There are 4 ways to turn a row about zero (a turn may also mirror it). The second row of each pair is the first, turned, with some noise. The first 28 pairs use one turn. New pairs use 2 turns, one after the other, and a turn may come again.
Some pairs, each with its turns in order after it:
[ 1.63 -2.34 -1.05  2.65  2.58  2.16]
[ 0.69 -1.09 -0.48  1.05  3.92 -2.75] => reviz

[-1.84  1.52 -1.25 -3.85  2.65 -3.59]
[ 1.19  3.22 -4.90  0.55 -3.03  1.77] => reviz

[ 2.31 -2.61 -0.77  1.77 -2.77 -1.93]
[ 1.69  1.02  3.96 -0.14  1.48 -2.91] => Kefib

[-0.07  1.13 -3.82  2.20 -0.13  2.85]
[ 3.74  1.90  0.08  0.63 -3.07 -1.20] => Duzuz

[-2.96  3.10  3.39 -2.20 -2.43  1.31]
[-1.88  2.12 -1.79 -2.98  1.98 -4.10] => naki

[-0.49  2.23 -2.85 -3.04  0.85  2.94]
[-2.21  2.20 -3.78 -0.21 -0.84  1.79] => naki

[-0.74  3.53 -0.59 -3.71  1.61 -1.82]
[-3.21 -1.26 -3.59 -0.92  2.88  0.98] => naki

[ 0.26 -0.52 -3.84 -0.71  1.66  1.25]
[ 2.64  1.97  1.95  0.19 -1.12  1.48] => Duzuz

[ 2.43 -1.63 -2.78  3.55  3.74 -2.69]
[-0.97 -1.34  4.46  1.03  4.03  3.65] => Kefib

[ 1.70 -0.84 -1.73 -0.43 -3.05 -2.16]
[-2.30 -2.15 -0.43  1.72 -2.12 -0.02] => reviz

[ 3.57 -1.60  1.77 -0.37 -0.79 -2.86]
[ 2.87  0.30  2.81 -3.15  0.87 -0.72] => Kefib

[ 1.11 -2.33 -0.88 -3.30  1.11  2.92]
[ 2.21  0.66 -3.60 -1.16 -2.24  1.80] => naki

[ 0.73  0.54 -3.94 -1.35  3.69  1.53]
[ 2.78  1.30  4.36  0.61 -1.46  1.79] => Duzuz

[ 3.46  1.59  3.30 -2.56 -2.57 -1.06]
[ 4.13  0.65 -0.05 -2.77 -2.95 -0.93] => Kefib

[ 1.04  0.37 -3.66  2.83  2.74 -1.23]
[-2.33  1.13 -2.66  2.65  3.12 -1.38] => reviz

[ 2.56 -0.40 -3.71 -3.59 -1.65 -3.78]
[ 2.11  6.21  2.25 -0.74  0.41  1.79] => Kefib

[-3.61 -1.15 -0.09  2.59 -3.04 -1.21]
[-1.92  0.09  1.90  1.71 -1.75 -3.98] => naki

[ 3.89  3.24 -1.76  3.75 -0.81  2.54]
[ 1.33 -0.27  0.93 -1.81 -5.05 -3.75] => Duzuz

[ 0.55  1.64  0.78  3.01  2.62 -3.51]
[-1.47 -2.29  3.56  0.12  2.64  1.62] => naki

[-2.27  3.35 -1.99 -3.60  1.83 -0.65]
[ 0.17  2.72 -3.55  0.91 -0.57  3.92] => Kefib

[-3.38  3.47 -0.27  3.60 -3.25  1.54]
[ 1.15  0.62 -3.37  2.47 -1.85 -4.63] => Duzuz

[1.67 3.90 1.37 3.71 3.64 0.72]
[-0.74 -4.03  1.42  2.32 -4.87 -0.94] => Duzuz

[-0.86 -0.27 -0.85 -3.45 -1.48 -0.68]
[ 0.84  0.09 -0.27  0.12 -3.71 -0.43] => reviz

[-3.83 -1.75  0.63  3.49  1.16  0.60]
[-1.55  1.61 -0.38 -3.72  2.52 -1.88] => reviz

[-1.51 -3.02  3.71  1.40  1.80  2.53]
[ 1.99  0.03  2.38 -4.39 -2.29 -0.89] => naki

[ 1.43 -3.41  3.09  2.33 -0.89  3.53]
[ 2.33 -3.73 -3.10 -3.16 -0.14  0.47] => Duzuz

[ 2.09 -2.52 -2.98  3.17 -3.64  0.05]
[-4.49 -3.47  1.75  1.53  0.33 -2.94] => reviz

[-1.73  1.54  2.36  2.92  2.60  0.61]
[-0.57 -4.20 -1.96  0.74  1.56  1.24] => Kefib

New pairs, each followed by its turns in order:
[ 2.71  0.30  1.36 -0.15  0.09  2.84]
[ 0.24  1.67  1.12 -3.55  0.27 -0.70] => Duzuz Kefib

[-1.00  1.22 -3.93  0.09 -1.95 -2.84]
[-0.13  0.83 -2.67  4.13  1.04 -1.94] => reviz Kefib

[-0.63  3.92 -3.89 -3.61  0.04 -1.20]
[-2.73  4.32  2.14  2.61  1.96 -1.63] => reviz naki

[-3.87 -3.12  0.46  0.26 -3.37  3.45]
[-4.13  3.01 -0.79 -0.65  1.37 -4.38] => naki Duzuz

[-1.24 -1.14 -1.90 -0.20  2.56  1.72]
[2.72 0.80 0.69 0.81 1.45 2.64] => reviz Kefib

[-1.69 -0.59 -0.43 -3.74 -2.08 -2.70]
[-3.48 -0.87  0.54 -2.44  0.92  2.40] => Duzuz naki

[ 2.96 -1.17 -3.60 -2.36  3.90 -3.48]
[ 3.21  1.74  5.00 -3.12  0.10  2.53] => Duzuz reviz

[ 3.89 -0.30  2.75  3.46 -3.22 -3.11]
[-4.07 -4.91  0.65 -0.75 -3.17  2.76] => naki Duzuz

[-1.88  0.10  3.38  2.74  1.66  2.72]
[ 3.41  0.15  0.92 -1.56 -2.49  3.34] => naki reviz

[-1.29 -1.70 -2.09 -1.02  0.70  1.13]
[ 0.81 -1.67  1.95 -0.93 -1.60 -1.23] => Duzuz Duzuz

[ 0.21 -1.81 -1.28  0.28  1.27 -3.81]
[-1.87  1.21 -1.38  0.92 -1.30 -3.47] => reviz reviz

[ 0.03  0.59  0.70 -0.46 -0.74 -2.60]
[ 0.51 -2.13  1.43  0.06 -1.37  0.77] => naki naki

[ 2.42 -1.30 -0.71 -2.35 -3.88  1.60]
[-2.19 -0.21  4.46  0.36  2.56  0.89] => Duzuz Duzuz

[ 1.05  0.63  1.11  2.86  2.77 -0.66]
[ 3.76 -0.74  1.37 -1.66  1.20  0.30] => naki reviz

[-3.38 -1.23  3.75 -2.20  0.61  3.21]
[ 3.19  1.69  0.52 -4.15 -3.46  1.77] => reviz Kefib

[-3.29  3.05  0.15 -1.69 -2.79 -2.55]
[-4.43 -2.36  2.76  0.18  0.83  1.10] => Duzuz naki

[-1.50 -0.41 -3.91  3.76  3.05 -0.29]
[ 0.17  5.42  1.16  2.67  1.20 -2.04] => Duzuz naki

[ 2.28  3.16 -3.20  2.53  1.23 -3.95]
[-1.47  1.12 -3.59  1.85  2.07 -4.54] => Duzuz Duzuz

[-2.19  2.25 -0.27  0.41  0.51 -0.33]
[ 0.19  0.37 -1.02  2.77  1.33  0.39] => naki Duzuz

[ 0.10 -0.88 -2.67 -1.75  0.22 -0.10]
[-1.23  0.60  1.57  2.20  0.05 -1.42] => naki Kefib

[ 0.80 -0.81 -3.38 -2.73 -1.23  0.25]
[-0.70  2.23  1.09  3.23 -1.76  1.09] => naki naki

[-2.21  1.80 -0.62  3.46 -3.67  2.16]
[-1.76 -2.59 -1.30  3.90  3.01 -0.34] => reviz Duzuz

[ 2.18 -0.73  0.63 -3.41  0.53 -2.48]
[-1.70 -1.41 -3.83 -2.35  0.31  0.56] => Duzuz Kefib

[ 3.21 -0.10 -3.61  0.42  2.17 -2.67]
[-3.98 -3.16  2.04  0.95 -0.66 -1.99] => naki Kefib

[ 3.78 -3.54  3.91 -1.41  1.30 -0.91]
[ 4.64 -1.64 -0.79 -0.50 -4.47  1.18] => Kefib reviz

[-0.73  0.48 -2.82 -3.33 -1.66 -2.79]
[-4.37  0.00  2.76  0.11 -1.94 -0.72] => reviz reviz

[-2.40  0.62 -2.91 -1.72  0.86 -3.13]
[ 1.87 -1.05  2.64  2.55 -3.13 -1.45] => Kefib Duzuz

[ 0.58 -2.11 -0.90 -1.38 -2.32  3.00]
[-2.55 -0.10  1.75  2.77 -0.77  1.66] => naki reviz

[-1.59  1.10 -1.82 -3.38 -2.79  1.66]
[-2.53 -0.47 -2.39 -1.37  1.08 -4.21] => reviz Duzuz

[ 2.88  1.47  2.41 -3.43 -2.41  2.82]
[ 1.92 -5.49 -1.01 -1.81  0.62  0.51] => Duzuz naki

[-2.76 -3.20 -2.45  3.94 -0.20  0.19]
[-2.77  3.29  0.76  4.04  1.88  2.02] => reviz Duzuz

[ 1.50 -0.07  0.71  2.96 -1.47 -1.78]
[-0.12  3.19 -1.31  1.24  0.29 -1.15] => Duzuz Kefib

[-0.72 -1.72 -2.67 -1.27  0.51 -3.67]
[-2.48 -2.07 -0.71 -2.01  0.80 -3.19] => naki reviz

[-3.42  1.20 -2.07 -3.83  1.71 -3.91]
[-3.52  1.69  4.05 -3.51  1.73  1.23] => Duzuz naki

[-1.47 -1.86 -2.42 -2.58 -1.74 -1.39]
[ 2.29 -0.48 -2.25  1.75 -0.38  2.90] => Kefib Kefib

[ 1.63 -0.06 -0.24  2.57 -3.43  3.29]
[-1.99  3.21  2.34 -3.11  1.22  0.11] => Duzuz Duzuz

[-3.59  0.45 -1.23  3.87 -0.49  0.70]
[ 2.13 -1.07 -3.91  0.29  1.00 -2.63] => naki Kefib

[ 0.73  1.52  3.91  0.19 -2.65 -0.63]
[ 1.74  2.57  3.51 -1.64  0.05 -0.11] => Kefib Kefib

[-1.61  2.24  0.92 -0.59 -0.17 -1.75]
[-0.16  0.08 -1.22  1.54 -2.49 -0.25] => reviz Kefib

[-3.02  1.06 -2.53  0.83  0.98  3.91]
[-4.37 -0.94  1.53  2.50 -0.51 -1.76] => reviz Duzuz

